The groups are shells around one centre, one inside the other: the same stretched ball of 5 dimensions in 8 sizes.
In the rows, zero is written as 128.
Some rows, each with its group after it:
[121 134 159 108 131 113 117 116 111 161 117 143 135 151 129 113 107 140
 102 117  97 133 110 135 144]
Gez
[112 139 106 133  75 141 110 181 128 110 145 127 137  66 135 145 140 134
 106 142 137 120 131 142 146]
movi
[128 126 187  99 155 113 129 103  87 174 116 147 130 199 130  93  96 143
 100  97  80 125  96 115 147]
vavuf
[145 137 130 114 115 111 112 156 124 111 109 134 111 137 134 125 124 132
 129 113 108 129 125 142 152]
dupu
[136 128 175 110 140 128 130 139  79 142 133 134 118 193 133 100 106 135
 111  91  91 111 101 105 151]
Tos
[114 155 156 126 135 108  99 108  97 160 127 121 129 168 123 131  91 126
 118 122  95 138 114 141 137]
dova
[137 126 150 105 111 123 124 152 128 129 120 140 128 131 133 110 136 139
 103 108 113 123 120 123 150]
movi
[146 137 147 114 123 115 115 152 111 116 117 128 109 162 132 118 120 128
 128 102 103 124 120 128 150]
dova
[118 147  80 134  65 123  96 182 160  96 124 128 132  36 134 161 147 132
 119 156 145 137 146 170 145]
teb
[122 124 148 105 119 122 125 134 117 150 118 151 137 127 134 112 119 146
  96 121 105 127 111 133 149]
movi
[128 140 167 108 152 100 112 100  97 165 107 140 122 189 127 112  88 136
 118 109  82 138 105 139 144]
dupu
[104 151 126 126 118 106  96 113 119 158 117 135 139 115 127 143  98 135
 113 146 106 146 119 166 139]
Tos
[146 141 164 115 157 107 115 126  70 133 114 128  98 221 132 112  84 127
 141  92  77 122 102 126 152]
dupu
[115 151 143 119 134  97  98 101 114 162 108 135 131 149 125 133  92 133
 119 132  94 148 116 160 139]
Tos
[117 135 171 111 151 114 120 104  78 172 122 142 130 187 130 109  84 140
 107 111  82 127  96 128 145]
teb
[155 137 152 117 144 115 119 153  74 108 117 126  90 207 136 114  97 125
 147  89  86 114 107 121 157]
teb
[102 158 102 142  94 118  89 144 119 129 133 122 134  86 129 161 108 128
 123 156 122 139 130 169 139]
vavuf
[131 134 187 110 147 121 124 119  82 158 132 129 124 204 128 100 101 132
 107  91  87 119 101 105 145]
vavuf
[106 166  99 144  91 110  81 143 133 124 128 115 131  83 125 167 112 122
 129 156 125 147 138 176 136]
movi
[140 137 185 111 158 114 121 118  72 150 125 127 110 226 129 101  90 128
 123  85  78 119  99 109 148]
Tos
[108 152 153 120 148  96  98  84  95 179 111 136 133 170 124 130  75 134
 117 132  83 148 106 158 138]
vavuf
[135 137 126 116 106 115 110 155 130 117 114 135 121 117 133 129 128 134
 120 122 115 131 127 145 149]
Gez
[119 151 154 126 128 115 104 123  97 147 132 120 125 164 125 129  99 125
 119 117 100 131 115 134 140]
Gez
[125 150 160 125 138 115 107 124  85 145 132 119 117 186 126 124  93 124
 125 108  92 127 110 128 142]
Gez
[141 152 139 130 124 115 103 152  95 110 127 113 102 172 130 133 105 119
 143 106 102 124 121 134 147]
dova
[108 134 134 118 108 125 115 135 117 151 129 142 144 106 132 128 116 142
  97 136 113 130 115 143 144]
Kep
[133 148 154 126 127 119 108 141  95 128 133 116 114 173 128 125 107 122
 127 105 101 123 117 125 144]
Kep
[111 166 141 136 137 100  87 103  90 155 123 116 121 169 122 146  76 121
 135 132  91 144 115 159 136]
vavuf
[125 153 171 124 156 106 105 104  70 158 126 120 114 215 124 121  75 123
 130 104  79 131 103 130 141]
Tos
[111 138 151 110 125 107 110 106 126 171 113 145 145 129 126 121 109 142
  96 131 102 143 115 148 140]
Kep
[112 159 143 123 131  92  90  94 123 165 109 128 133 145 120 139  93 128
 119 135  97 155 122 164 134]
teb
[102 144 138 127 117 123 108 126  98 156 135 133 140 127 129 134 100 136
 105 137 106 130 111 144 141]
dupu
[105 139 120 118  98 115 105 130 144 151 117 144 149  77 129 138 124 143
  96 150 121 143 126 162 141]
Kep
[113 152 154 129 129 118 104 120  92 154 136 120 129 163 125 130  95 127
 115 121  99 130 112 134 139]
Kep
[100 155 111 134  86 119  92 141 142 138 132 124 146  70 125 155 125 131
 106 154 130 143 135 164 135]
dova
[105 144 129 118 103 109 101 119 144 158 116 140 149  89 126 137 120 140
  97 146 117 147 127 161 137]
Gez
[140 132 173 107 148 113 123 124  87 146 117 136 114 200 131 103 100 134
 118  93  85 122 103 117 150]
dova
[159 136 149 121 125 128 121 178  85  90 131 117  91 188 136 116 119 121
 142  85 101 106 116 109 156]
teb
[124 139 164 108 132 107 113 111 120 161 114 137 134 156 126 114 111 136
 103 114  98 138 115 134 141]
dupu
[156 130 188 108 166 119 130 135  53 131 124 128  93 252 134  93  87 127
 136  69  71 107  93  97 156]
movi

New rows. What belongs after each?
[105 141 107 123  89 118 103 144 144 139 120 142 146  64 132 145 126 141
 102 155 126 141 130 166 142]
dupu
[ 92 151 107 136  89 123  96 139 129 145 135 131 149  68 129 155 115 136
 103 161 126 140 128 167 138]
movi
[138 152 148 128 134 112 104 139  88 122 125 115 104 185 129 129  97 120
 140 105  95 126 116 133 146]
Gez
[ 97 151 129 119 115  96  93  95 143 176 106 143 153  96 123 142 104 141
 100 155 109 159 124 176 134]
vavuf
[101 143 135 120 112 114 105 116 124 165 123 140 149 106 127 134 108 140
  97 144 110 142 118 155 139]
Gez
[100 142 114 127  80 129 104 150 144 139 136 134 153  58 129 145 136 138
  93 152 134 136 132 154 139]
Kep
[113 137 129 123  91 134 113 158 129 132 139 131 142  90 131 132 135 136
  97 133 127 125 126 135 143]
Kep
[109 137  93 129  69 134 107 177 147 113 133 136 143  39 136 150 144 139
 103 155 141 129 136 159 146]
movi
[129 136 191 113 163 120 124 110  55 164 134 129 117 232 129  99  79 131
 116  88  74 116  91 105 147]
movi
[138 142 159 108 141  97 109 113 115 148 102 135 117 177 127 116 103 132
 123 107  90 139 115 140 145]
vavuf
[149 129 131 113 116 121 121 169 109 103 115 137 106 145 139 119 123 134
 130 106 106 118 119 132 157]
movi
[126 138 150 122 136 122 117 136  77 139 130 132 117 174 133 120  93 133
 123 111  92 119 104 129 149]
Tos
[114 148 123 135 100 130 104 157 107 123 142 120 128 114 131 143 116 127
 118 132 119 124 123 141 143]
Kep
[ 92 161 134 137 115 114  91 110 107 165 137 121 145 121 122 149  93 128
 109 148 109 144 119 158 132]
vavuf
[105 143 145 114 122 106 105 103 127 172 114 143 147 120 125 128 106 141
  97 138 104 146 117 155 138]
dova
[100 141 139 116 109 113 106 112 135 170 121 143 155  98 126 131 116 142
  89 144 113 145 120 154 137]
dova
[134 154 162 123 159  97 101 105  76 148 112 122 104 216 126 124  74 122
 142 104  76 135 106 140 144]
teb
[127 128 160 108 125 125 125 136 106 147 126 140 131 151 132 108 117 140
 101 109 102 122 110 120 148]
dova
[145 133 169 110 150 114 123 132  78 136 118 133 105 209 133 105  96 131
 128  90  83 118 102 117 152]
dova
[136 138 131 125 122 122 114 159  89 112 125 129 107 155 137 128 105 130
 135 113 101 118 114 136 153]
dupu
[127 134 128 116 108 120 114 151 121 127 119 140 127 115 134 127 122 138
 113 126 113 128 121 144 149]
Gez
[115 140 171 120 141 124 117 117  75 162 138 129 129 185 128 114  90 133
 108 109  90 121 100 119 143]
dupu
[ 94 160 127 128 118  96  86  93 129 173 113 133 147 108 121 150  93 134
 110 157 106 158 123 178 132]
movi
[ 97 161 120 133 108 103  85 110 131 159 120 127 144  99 122 155 101 130
 113 155 113 154 128 175 133]
Tos
[ 96 140 125 122 102 120 106 125 128 161 127 143 153  84 129 138 115 143
  93 152 118 140 120 158 140]
dupu
[146 141 125 127 112 123 111 176 101  93 126 122 100 148 136 132 118 124
 141 109 110 117 123 133 154]
dova
[101 131 154 111 113 126 120 119 121 173 132 146 156 112 129 117 119 146
  79 132 111 131 112 133 140]
movi
[103 137 127 116  86 123 109 138 157 152 127 141 158  62 128 134 141 143
  83 147 131 140 131 150 138]
teb
[108 138 148 111 111 114 111 116 137 166 120 142 151 109 126 123 122 142
  89 134 113 141 121 144 138]
Tos
[137 135 114 119  93 122 112 174 137 102 118 134 120  97 136 133 139 134
 121 125 124 126 132 144 151]
Kep
[140 137 162 111 144 109 116 126  93 139 113 133 111 190 131 112  99 131
 126  99  87 127 108 128 149]
Gez
[122 136 172 110 132 119 119 118 104 161 128 134 134 167 127 109 110 136
  99 107  98 127 109 120 142]
dupu
[125 141 120 118  94 113 104 149 151 126 114 135 134  89 130 136 136 135
 110 134 124 139 134 154 143]
Kep
[107 156 112 135 101 113  92 136 125 135 125 125 134  97 127 153 110 129
 120 149 118 142 129 166 139]
Gez
[123 142 116 118  91 112 103 150 156 125 113 135 135  80 130 139 138 135
 109 138 127 141 137 158 143]
Tos
[106 151 141 119 127  99  97  98 122 170 111 137 140 131 124 135  96 136
 109 140  99 150 117 163 137]
Kep
[118 133 181 113 152 123 125 109  67 172 134 137 130 200 130 104  85 138
 104 103  82 119  93 114 146]
movi
[140 156  99 137  89 115  92 180 134  82 122 112 105 103 132 156 131 118
 147 129 127 132 142 157 147]
vavuf
[ 92 144 143 123 115 120 106 110 112 175 133 138 154 113 126 133 103 140
  91 144 108 139 113 149 137]
dupu
[115 150 122 122 106 104  96 127 141 142 112 133 135 101 126 143 117 133
 114 142 115 147 130 165 139]
Gez
[108 153 111 127  86 109  91 137 160 137 118 129 144  67 125 152 132 132
 107 152 130 150 140 169 136]
Tos
[ 95 144 129 124  92 123 104 129 140 159 134 135 158  76 126 139 127 139
  87 149 126 140 127 151 135]
Tos
[137 138 169 110 148 108 117 118  92 149 114 134 115 196 129 109  96 132
 121  99  85 128 106 126 147]
Gez
[101 159 119 136  98 114  89 129 130 145 132 120 141  94 123 154 113 127
 112 150 121 145 131 163 134]
Kep
[125 139 164 116 131 121 116 128  97 148 131 128 126 170 128 115 107 131
 110 107  98 124 111 121 144]
Gez
[135 141 179 114 148 115 117 120  81 150 128 125 115 208 127 107  96 128
 119  92  86 122 104 113 145]
Tos
[120 151 164 122 151 105 104 101  79 162 121 126 120 197 125 124  77 128
 125 113  82 135 104 138 141]
dova
[124 128 170 112 142 128 128 128  73 155 133 140 126 184 134 104  96 139
 106 103  88 115  96 114 150]
movi
[122 137 132 124 112 128 114 153 100 127 133 132 124 131 134 129 112 134
 117 123 109 121 115 135 149]
Gez
[133 157 141 134 119 117  99 149  99 115 135 107 109 165 127 137 108 116
 137 110 106 126 124 132 143]
vavuf
[128 131 161 115 138 126 124 135  75 144 132 135 120 181 134 110  97 136
 115 104  91 115 100 118 151]
Tos
[107 145 122 132  98 128 105 150 114 134 139 127 137 100 131 142 117 133
 109 140 120 128 123 146 142]
dova
[120 144 108 125  81 119 101 161 156 117 122 130 136  67 130 145 143 133
 110 142 134 138 140 157 142]
dova
[126 147 157 121 147 106 106 112  83 151 118 129 116 189 128 123  83 129
 128 112  84 133 106 139 144]
Gez
